The first 6 rows are patterns. Each new row is the sum of 2 different patterns, raised or lowered, with some noise. Before adding, each is slid sideways (what falls off one end comes back at the other) and multiplied by a number that may be negative. Names go in the order of the patterns.
In the rows, zero is written as 128.
Some rows, each with the names of its patterns after it:
[130 143 112 127 116 111 107  76 124 131 141 118 136 141 125 129 112 126
 120 125 126 138 110 127  94 111 132 120 124 130  84 100 122 132 117 159
 164 142]
bisa
[133 122 153 119 139 131 106 131 148 176 125 144 126 134 113 124 152 130
 124 129 130 108 116 145 135 138 114 167  76 118 121 143 133 139 132 138
 121 138]
dom
[123 118 145 129 119 118 104 131 127 118 142 180 132 120 116 128 115  92
 111 131 127 123 139 109 131 130 113 109 145 123 119 121 128 154 161 127
 128 136]
dumo
[127 128 176  81 127 113 143 130 106 135 122 121 136 129 126 159 113 107
 137 128 115 121 115 125 101 115 152 137 131 124 151 127 147 177 179 118
 169 110]
zapa
[129 146 128 124 124 150 122 121 113 108 138 132 124 109 111 121 180 116
 120 144 107 120 138 130  96 131 137 152 127 156 137 148  87 114 138 114
 114 130]
ler
[103 125 111  76 113 138 130 133 140 113 102 133 117 178 125 123 159 105
 136 136 121 133 122 109 139 141 112 126 131 154 115 112 123 126 141 128
 154 114]
Momuv

New rows, each followed by the names of its patterns:
[116 122 128 118 110 146 121 118 123  87 140 121 122 155 169 116  83 111
 111 124  89 130 136 108 125 140 108 125 144 123  97 140 114 131  93 170
 165 163]
dom dumo
[130 161 150 152 133 165 145 143 148 140 187 173 157 146 145 142 153 196
 150 151 136 130 137 142 155 165 191 148 143 124 138 149 126 142 135 176
 108 150]
dom dumo
[136 137 123 137 133 109 139 172 180 114 178  96 110 115 154  40 110 115
 140 130 113 117  96 120 122 159 120 151 129  90 141 126 107 117 108 102
 103 121]
zapa Momuv
[199 202 172 187 216 208 190 184 147 181 207 163 193 203 187 165 204 184
 183 164 157 132 175 170 205 194 181 172 190 190 189 187 180 181 190 150
 136 182]
dumo ler
[139 184  79 170  67 133 124 124 141 137 124 146 120 139 162 113 138 130
 144 118 101 119 148 152 116 170 134 139 111 141 158 147 173 178 123 147
 102 154]
dom zapa
[150 169 167 169 175 202 181 160 152 146 168 141 157 178 157 160 160 161
 189 170 167 183 190 157 157 162 163 201 220 171 175 143 167 162 166 183
 156 156]
dumo Momuv
[101 139  93 122 121 102 152 153  86 143  76  83 107 160  49  91  86 126
  90  68  97  96 105 107 120  93 104  82  63  63  81  93  93  90 105  61
  69 127]
zapa Momuv
[155 129 160  84 110 102 171  42 167 116 129 107  88 111 107  98 123 107
 109 146  77 103 111 118 130 111  82  68  96  94 140 120 133 121 115 112
 128 159]
dom zapa
[139 121 127 132 154 138 149 149 123 139 150 153 119 157 151 140 131 156
 149 141 110 113 110  92 137 106 154 153 135 104 177 155 141 119 128 138
 144 143]
zapa ler
[122  87 106 128  88 137 127 115 111  80 127 125 112 100 135 126  99  97
 133 131 115 133 118 106  93 125 148  96 176 163 139 104 120 107 106 122
 142 107]
dom Momuv
[154 160 163 145 173 155 156 136 149 195 193 158 151 198 114 142 163 175
 148 154 135 170 156 162 172 206 187 138 157 163 128 132 160 200 154 165
 169 145]
dom dumo
[143 106  99  64 124 104 128 106 169 152 116 138 124 120 120 113 124 138
 112 115  95 115 146 137 112 124  92 117 135 140  78 162 168 123 142 153
 104 126]
bisa ler
[115 116  94 140 115 101 119 124 122  99  93 137  90  87  57 151 116 107
 116 143 117  90  94 124 121 118 116 130 106 121 125 119  77 170 139 143
 103  69]
dom ler
[131 133 132  64 151 114 140  78 157 143 111 112 124 104 112 115 102 123
 133 117 101 134 119 125 139 144 111  63 116 106 124  94 127 111  60  80
 124  86]
dom zapa
[151 134 156 140 141 109 121 170 134 116 140 134 145 162 149 131 143 133
 104  91 105 137 128 142 120 127 140 191 160 126 142  99 134 134 125 107
 135 151]
bisa ler
[153 110 145 169 136 150 161 145 128 134 103 167 132 178 156 163 134 155
 136 164 147 126 129 136 145 103 151 121  98 120 151  83 118 144 131  96
 175 155]
dom zapa
[ 65  70  79  91  50  92  32  42  87  69  62  70  26  52  50  67  81 117
 114  89 101  89  75 113 103  51  83  12  75  77 118  34  77  79  87  76
  45  81]
bisa zapa
[139 127 115 127  89 130 147 119 151 140 136 162 159 126 115 118 129 104
 128 113 168 143 125 139 140 123 139 115 149 142 125 124 137 138 168 164
 130 123]
bisa ler
[145 162 116 154 135 142 136 127 156 158 137 116 181 105 130 119 158 155
 150 140 133 137 126 156 155 153 137 187 151 115 136 151 167 145 170 139
 149  98]
dom Momuv
[153  73  88  72 118  96 128 107  97 123  91 109 104 127  89  76  99 107
 104  83  89  99 102  84 111 111 104 111 126 129 109 132 148  82 101  69
 110 106]
zapa Momuv
[142  89 183 181 140 121 143 111 127 137 150 110 137 149 126 149 146 146
 166 107 115  97 131 120 139 128 164 146 110 135 155 139 135 148 135 126
 138 126]
dom ler
[132 124 148 128 110 128  66  82 117 118 142 131 128 105 124 128 107 151
 120  99 149  88 170 147 109 140 127 102 134 119 113 131 132 135 116 115
 133 142]
ler Momuv
[108 119 131 169 150 138 106 142 104  86 103 138 114 133 123 138 168 175
 176 130 134 111 129 133 120 120 117 118 132 132 123 145 167 151 123 150
 145 117]
bisa dumo
[129 158 111 172 166 171 126 146 143 145 148 153 156 152 133 112 154 146
 127 173 128  88  61 155 100 156 140 160 116 159 144 163 136 144 183 157
 131 142]
dom zapa
[123 126 121 137 128 101 120  82 135 124 113 161 186 139 106 139 113 123
 180 187 109 165  58 125 121 126 112 116 103 140 125 109 148 106 100 145
 125 120]
zapa Momuv
[117 131 143 127 126 102 138 105 161 159 124 145 174 136 156 151 125 113
 148 119  97 121  84 116 147 101 150 138 136 174 122 125 129 128 103 124
 125 123]
bisa Momuv
[128 117  85 116 130 105 107 145 139 121 108 106 137  72 119 119 127 115
 109 116 141 119 117 111 111 119 112 120 109 128 150 101 106  82 120  99
 101  83]
dom dumo
[118 119  86 117 137 103 125  71 134 124  64 120  99 104  89 102  94  77
  58 104  86 124 102  85  81 157 110 122  83 106 107 109 132 112 114 146
 121  75]
zapa Momuv
[126 128 118 134 138  96 135 142 111 147 139 113 113 165 122 122 108 134
 134 151 118 159 142 125 137 157 133 121 109 110 133 134 107 149 173 149
 138 114]
dumo ler
[ 86 131  97 107  95  85 101 106 108 113  85 132  60  73 104 128 101 109
 112 118 102 111 122 101 109  80 111 107  65 100 102 110  61 121  69 119
  93  97]
dom zapa
[113 133 103 147  90  49  78 112  33 125 135 124  86 177 111 107 110 108
 185 109 124 155  92 135 125  82 141 140  92 130 149 107 131 122 170 123
  82 105]
zapa Momuv
[108  33 133 110 110 133 139 109 104 150 116 110  97 131  94  99  91 153
 141  82 163 136 117 106  94 112 118 113 104 116 115 139 120 121 105 121
 154 127]
dom ler
[146 111 115 117 115 162 132 120 137 109 120 169 158 102 141 142 152 125
 166 142 142  85 102 140 123 111 146 175 152 125 112 130 139  99 109 120
 112 135]
dumo ler
[112 144 117 117 127 127 117 135  99 116 126 116 161 116 101 118 146 135
 117 127 107  79 111  91 108 122 120 131 135 130 106  89 126 115 163 102
 119 153]
ler Momuv
[137 170  93 104 122  93 142 137 117  74 115  92  97 100 135 105 140  79
 107 134 117 140 113 107 108 120 103  97 131  99 119  96 104 119 113  95
 102  98]
bisa ler
[116 158 145 139 160 143 157 156 144 139 147 170 135 139 155 133 155 163
 173 140 138 148 168 132 149 197 156 130 142 140 114 144 173 144 165  91
 181 104]
dom Momuv
[133 132 138 115 110 121 105 102 109 105  84  88 115  86 110 102 123  81
 151 122  94  87 120 145 108 152 157 125 126 135  87 136 122  93 102  83
 122 132]
bisa zapa
[ 94 144 172 129 114 131 135 128 144 144 128 115 134 109 132 111 133 108
  58  50 131  85 130 128 130  70 161 129 140 130 121 138 127 113  81 114
 125 136]
dumo zapa
[102 131 125  73  74 146  90 129 101 135 102 162 124 117 107  93 149 136
 134 142 163 134 119  99 128 131 131 145 127 140  86 129 147 105 128 106
 115 132]
zapa Momuv
[ 87 139  88 100  95 134  55 103  84 131 108  73 109  96  89 130 118  98
 114  95  64  79  86  84  77  99  92  83 100 128 138 101  92 104  97 105
 125 133]
bisa zapa
[114 159 176 125 188 146 161 114 133 165 150 127 143 156 165 149 120 155
 182 145 141 128 129 140 160 161 131 143 180 210 130 142 152 119 151 174
 143 130]
ler Momuv
[127 137 138 154 134 121 158 145 152 141 143 156 165 191 129 152 136 165
 154 129 141 146 176 161 152 111 153 142 147 157 174 158 139 180 145 137
 161 170]
bisa ler
[ 99  70 109  91  89  18 149 109 138  85 116 138  92 111  97  96 101 107
  74 129 114  98  81  99 113 115 101 130  82  60  95 115 104 113 135 105
  63  74]
bisa zapa
[  4  70  88  54  91  88  28  49  97  75  60  82 112  66  65  67  96  94
  54  75  72  27  80  56  87  69  90  69  75  83  76  88  61  67  78  95
  74  84]
bisa ler
[168  97 115 107 142 111  56 121 117 120 123 123 145 159 103 105 131 106
 119 112 105 127 108 101 144 139 132 111 116  90 136 166 153 115 167  86
 115 125]
dumo zapa
[116 118 112 117 118 104 118 104  85  92 117 115 126 164 105 102  81 120
 115  74 105 155 122  96 117  89 105 126 117  85 136  68 104 105  88 150
 138 105]
dumo Momuv
[164 175  97 102 100 129  83 102 100  66  76 123  80 140 116 111  77 159
 143 147  94 118 139 108 157 138 115 108 125  59 101 118 104 102 144 120
 134 133]
bisa zapa
[158 178 140 141 135 160 169 144 189 137 141 148 127 111 154 188 151 173
 160 142 120 155 160 194 147 145 173 120 155 167 145 162 133 161 127 156
 137 162]
dom Momuv
[136 122 113 138 125  91 119  96  98  95  96  94 125 117 125 133 129 109
 131 106 126 160 159  86 151 104 127 126 149  73 113 119 137 117  57 129
 119  98]
zapa ler
[168 151 107 124 128 130 141 145 121  90  96 115  74 134 128 115 104 162
 135 152 137 158 144 113 120 141 112 114 131 101 155 143 126 130 138 127
 145 128]
bisa zapa
[124 133 143 158 141 142 157 118 142 168 126 180 102 125 154 131 137 155
 133 144 151 139 139 132 146 145 133 126 139 149 116 141 151 140 198 178
 148 147]
ler Momuv
[ 76  60  69  88  52  68  79  78  96 118  84  61  76  67  81  51 125  76
  72  43  67  66  66  83 121  68  61  71  55  69  35  58 102  67  54  44
  62  69]
dom dumo
[120 128 143 138 126 140 121 127 156 136  89 114 145 129 145 139 105 125
 128 137 145 114 142 156 136 104 158 130 109 150 159 117 134  74 130 134
  96 129]
ler Momuv
[154 138 122 102 120 138 128 131 121  92  86  70  84  73 152 126 138 100
 148 101 147 104 175 145 117 163 110 126 133 126 102 136 127 137 143 123
 132 142]
zapa Momuv
[139 137 153 106 117 138 124 119 146 100 100 119 118 127 155 150 147 168
 146 117 120 125 109  91  83 128 132 141 137 127 144 130 122 107 141 121
 124 123]
bisa dumo
[119 123  66  64 140  84 128  93 129  92 152 121 116 104  94 146 138 128
 138 161 134 108  90 125 126 125 136 122 133  81 128 140 100 116 103 111
 129  93]
zapa Momuv
[103 144 124 119 124 125 124 128 161 179 114 142  71 124 106 161  79 131
 115 117 118 105 126 111 124 134 111 116 136 112  75 163 130 113 107 101
 109 100]
dom zapa
[125 137 129 121 112 142 112 127 151 124 136 139  89 103 141 143 122 161
 165 167 158 154 124 142 120 116 133 105 126 136 134 133 146 139 149 176
 135 131]
bisa dumo
[126 149 166 150 140 185 169 164 149 171 144 179 109 137 167 153 124 159
 154 171 149 125 122 166 138 135 139 143 146 150 155 144 155 144 180 148
 126 119]
dumo ler
[128 125 137 142 135 132 121 152  91 124 136 131 135 115 127 143 121 135
 137  95 131 122 143 124 135 162 158 169 144 127 129 128 107 111 106 134
 136 140]
bisa dom
[100 164 154 156 131 183 143 170 146 169 140 160 112 142 137 195  92 133
 122 162 135 114 130 109 140 152 132 119 148 117 162 133 131 139 112 116
 142 117]
zapa ler
[148 123 105 140 153 127 157 156 158 127 164 144 189 106 137 177 117 139
 155 141 161 144 132 148 173 127 136 138 150 147 139 138 126 147 139 200
 126 124]
ler Momuv
[102 125 118 121 116 129 125 136 142  97 103 142 147 151 120 103  88 123
 100 154 133 120 121 157 110 118 101 118 112 100 118 165 115 112 150 173
 117 136]
dom ler
[155 151 169 175 115 148 150 129 149 156 136 139 179 152 122 131 144 123
 133 111 153 152 135 152 161 149 127 125 148 153 165 127 146 154 143 126
 136 141]
dumo ler
[142  45  83 105 116  87 108 110 123  94 125 111 109  92  80 118  94  75
 106 122 149  98 109  92 124  89  94 113  88 105 104 104  74  74 110 144
  96  84]
dom ler
[120 135 140 155 128 141  86 144 135 130 162 121 128 135 122 162 161 128
 121 148 111 102 103 140 127 141 133 127 139 124 174 146 125 132 170 132
 111 133]
bisa Momuv
[134 149 150 124  76 117 122 118 145 132 121  94 139 121 122  97 157 135
 135 119 182 128 119 132 128 108  86 112 133 145 125 115 149 136 143 136
 115 117]
bisa ler
[103 131 125 106  96 122 116  99 123 125 158 137 137 130 108 119 140 119
 120 152 158  93 125 127 141  89 143 105 135 110 117 119 132 105 132 125
 129 149]
dom dumo
[115 106 118 129  98 115 106 154 119 115 156 147 130 128 129 127 148 166
 156 123 167 125 141 119 162  95 136 125 145  95 124 135 115 137 139 122
 120 175]
zapa ler
[ 86 161 104 107 116 142 137 137 129 151 131 107 113 114 139  89 128 104
  66  79 142 118 134 133 116  82 150 115 153 104 116 141 113 110 116 127
 127 131]
dom zapa
[ 95  78  86 108  88  98  33 105 105  40 108  74  91  61 137 107 119  64
  73  92  81  75  70  94 100  93  67  78  73  59 121 107  73  59 143  87
  77  83]
dom Momuv
[110 140 115 104 122 144 110 135 119 186  76 136 126 152 100 125 140 128
 108 138 133 138 150 121 137 146 101 123 134 160 127 153 120 119  90 117
 190 123]
dom ler
[112 122 149 157 166 144 134 122 150 132 170 118 142 176 114 154 163 127
 150 143 136 173 157 128 153 136 127 133 136 144 143 169 170 179 122 120
 143 115]
dumo Momuv
[156 113 134 156 123 128 112  97 151 143 111 110 113 146 157 105 120 137
 126 119 159 116  83 129 122 104 115 159 137 150 110 110 116 125 103 174
 129 140]
ler Momuv
[ 98 122 125 115 136 126 110 131 119 138 135 121 144 134 106  54 125 120
 140 120 146 153 120 122 124 127 111 155 130 116 127 134 120 111 166 139
 128  96]
dom dumo
[170 132 136  88 133 156 127 157 133 132 140 122 148 155 122 118 128 142
 133 103 156 181 138 129 113 139 109 119 138 139 148 175 157 115 139 132
 120 134]
dumo Momuv
[124 128 115 127 138 133 155 132 159 124 177 128 159 117 176 131 142 139
 176  94 141 126 140 150 108 149 131 112 140 154 172 159 136 117 149 123
 121 151]
dom zapa
[120 116 124 124 120 125 130 140  99 109 140 114  86 104 152  92 113 128
 161 139 127 124 132 106 142 125 114 148 129 114 123 114 128 131 134  90
 133 117]
dom dumo
[179 107 174 176 130 195 164 150 181 200 146 114 141 153 140 152 157 213
 152 154 184 179 156 186 159 149 163 158 160 135 216 189 196 145 156 158
 172 175]
dom ler
[160 133 127 128 121 113 136  95 129 150 134 111 133 133 137 122 121 102
 106 121 117 130 121 110 108  99  99 147  97 141 126 112  51 146 131 141
 117 136]
dumo zapa
